The groups are shells around one centre, one inside the other: the same stretched ball of 5 dimensions in 7 sizes.
In the rows, 128 means zero.
Some rows, each with its group after it:
[ 85 160  86 140 154 148 127  96 165 115 162 148 150]	W
[ 78 192  94 166 146 123 146 117 144 119 179 161 134]	B
[ 84 188 120 175 135  92 173 153 136 146 172 165 113]	E
[ 94 146  98 139 125 149 143 120 167 106 169 134 131]	B
[ 89 170 115 166 153 104 160 142 151 148 167 165 115]	G
[105 175 101 137 129 119 144 143 174 105 164 156 111]	G
[ 82 148 109 168 161 129 153 121 151 147 175 153 127]	Z
[ 80 152  76 146 156 172 119  81 167  97 185 141 149]	W
[ 83 220 112 179 140  80 168 155 134 137 177 180 109]	Z
[ 92 121  81 129 141 185 120  88 181  91 176 123 146]	E
[ 94 148  95 129 131 145 137 112 168 113 151 136 146]	A
[ 92 135 116 157 135 131 162 137 157 137 171 139 119]	B
[ 72 204 101 188 169 105 153 125 134 142 190 180 122]	A
[ 99 155 104 142 148 124 143 132 172 126 161 155 120]	B
[118  95 128 117 112 133 162 156 185 136 135 120 115]	A
[ 95 214  98 161 127 104 152 151 156  99 186 171 101]	M
[ 86 109  97 134 151 168 133  91 168 131 154 124 157]	Z
[ 71 212 103 186 154  98 160 130 128 140 184 177 125]	E
[100 144  80 128 135 170 121 105 186  79 181 135 128]	M
[ 76 155 103 167 141 140 154 113 142 131 180 142 138]	E
[ 81 205 104 180 151 101 157 139 140 130 188 176 111]	G
[110 120  98 113 144 150 127 117 194 115 142 135 134]	Z
[ 96 112 100 136 129 168 141 113 174 108 173 121 131]	G
[104  83 123 131 138 148 155 132 178 149 146 121 127]	M
[ 98  67  94 112 147 197 121  82 192 118 150 104 158]	M
[ 69 149  90 166 165 158 136  86 147 129 184 144 152]	Z
[ 84 123  98 143 153 159 137  97 163 131 162 132 150]	B
[103  78 120 131 144 155 151 125 180 147 148 120 129]	A
[ 71 193  97 191 153 128 154 121 134 120 211 165 116]	A
[ 99 139  97 126 142 144 133 113 177 118 148 139 140]	G
[108 175 125 153 114  92 173 179 161 126 165 158  89]	W
[ 82 104  87 133 150 188 124  75 170 116 164 117 165]	M
[ 80 166  79 155 143 164 129  94 159  91 194 142 139]	Z
[ 82 180 112 182 132 116 170 146 138 126 197 157 105]	M
[115  85 120 110 136 143 146 134 193 142 127 123 130]	W
[125 102 118 105 117 138 148 151 200 119 134 125 112]	E
[ 78 182  97 169 164 122 144 114 147 133 179 166 132]	E
[ 71 233  98 194 143  99 161 136 125 118 204 180 113]	W
[ 99 107 112 135 129 153 151 126 173 127 159 123 129]	B
[115 128 103 111 122 143 137 134 193 104 144 132 123]	G
[ 98  97  90 115 154 177 119  88 190 117 147 123 154]	W
[ 74 239  91 190 144 103 154 134 132 107 207 183 110]	A

New rows, each followed by its group:
[104 112 102 131 130 163 140 122 184 106 170 125 121]	B
[ 99 150  87 124 137 152 126 108 180  98 158 140 140]	Z
[ 99 127 109 130 141 135 144 124 173 135 143 138 136]	B
[103 114 114 128 122 143 153 132 173 128 147 124 131]	Z
[ 84 203  95 165 143 114 147 129 149 113 183 168 120]	B
[107 103 119 128 144 136 150 134 181 145 142 134 125]	E
[100 106 110 123 140 147 143 117 176 139 137 127 144]	Z
[106 119  82 116 129 183 119 102 196  77 173 122 132]	M
[ 97 145 112 145 150 120 150 134 167 141 153 152 124]	B
[ 73 173  93 173 162 138 142 105 145 126 190 158 135]	G
[ 81 173 107 175 152 120 157 131 145 134 187 161 117]	B
[101 169 104 145 117 125 153 146 166 103 174 147 110]	G
[111 167 124 149 125  94 168 175 168 131 162 160  90]	Z
[114 124 115 118 138 124 145 142 188 134 135 142 120]	Z
[ 96 143 104 145 154 134 142 124 171 130 164 150 124]	G
[ 75 184 101 172 135 124 157 123 135 125 182 153 133]	W
[102 121  90 123 142 167 124 106 189 100 164 131 134]	B
[ 82 203  99 175 146 111 153 134 144 118 191 171 114]	B
[ 88 193  91 163 134 130 144 129 156  95 196 160 112]	Z
[115 142 113 125 113 124 153 156 182 111 152 139 107]	G
[ 74 164  91 156 149 145 139  95 146 124 170 145 155]	M
[ 96 218 116 172 132  76 170 173 147 127 179 182  89]	M
[102 126 121 148 141 124 160 146 169 143 160 144 110]	E
[ 93 125  95 135 130 166 138 107 171 106 169 124 139]	B
[ 78 138  92 156 149 163 138  94 155 119 182 135 146]	B
[ 85 165 122 177 138 108 174 150 140 147 180 156 109]	Z
[106 129  96 120 120 158 135 121 184  96 159 126 130]	G
[ 90 185  86 144 128 139 136 117 162  91 177 150 131]	M
[ 88 154  94 150 128 153 143 115 160 100 184 137 129]	G
[102 125  99 133 147 152 134 119 184 115 165 139 124]	G
[104 148 102 137 116 142 148 137 174  98 173 136 114]	G
[ 85 138  93 152 138 163 140 105 161 108 184 132 136]	B
[106 138  98 120 133 142 134 123 184 110 148 138 131]	B
[ 75 149  85 152 158 161 129  85 156 119 174 141 156]	E
[ 94 171  96 145 126 134 145 128 163 102 173 147 124]	B
[ 95 126 105 146 129 154 149 124 167 114 176 129 124]	B
[ 80 190 109 177 154 103 160 136 140 143 178 171 119]	B
[ 85 157 113 159 146 118 158 129 148 147 160 152 131]	B
[ 95 151 100 152 129 146 148 129 166 103 187 141 114]	G
[ 83 199  98 166 137 115 152 130 145 116 180 163 124]	B
[ 73 209  92 175 160 112 145 115 138 128 181 174 134]	W
[ 62 209  88 188 169 123 143 102 129 128 196 174 139]	M
[ 81 184 119 188 142  99 175 152 133 145 190 166 104]	W
[101 117  91 130 134 175 130 109 186  93 179 125 126]	Z
[125  81 106  96 119 169 132 130 211 100 142 112 120]	Z
[ 80 225  93 177 152 102 148 132 142 115 191 182 115]	M
[ 95 135 104 150 141 146 146 125 169 118 179 140 118]	B
[ 96 178  98 144 140 119 142 132 166 115 164 159 122]	B
[ 75 181  77 162 138 160 132  95 151  87 201 145 139]	A
[ 98 160 104 136 145 119 143 129 169 130 147 154 131]	Z
[100 187 117 162 135  93 165 164 157 130 173 169  95]	E
[101 159 119 150 121 109 166 157 160 130 161 149 108]	B
[101  97  91 118 138 183 125  97 190 102 162 116 142]	B
[121 125 108 110 110 140 144 148 195 100 147 129 112]	Z
[128  66 119  96 114 160 145 143 209 118 132 107 117]	M
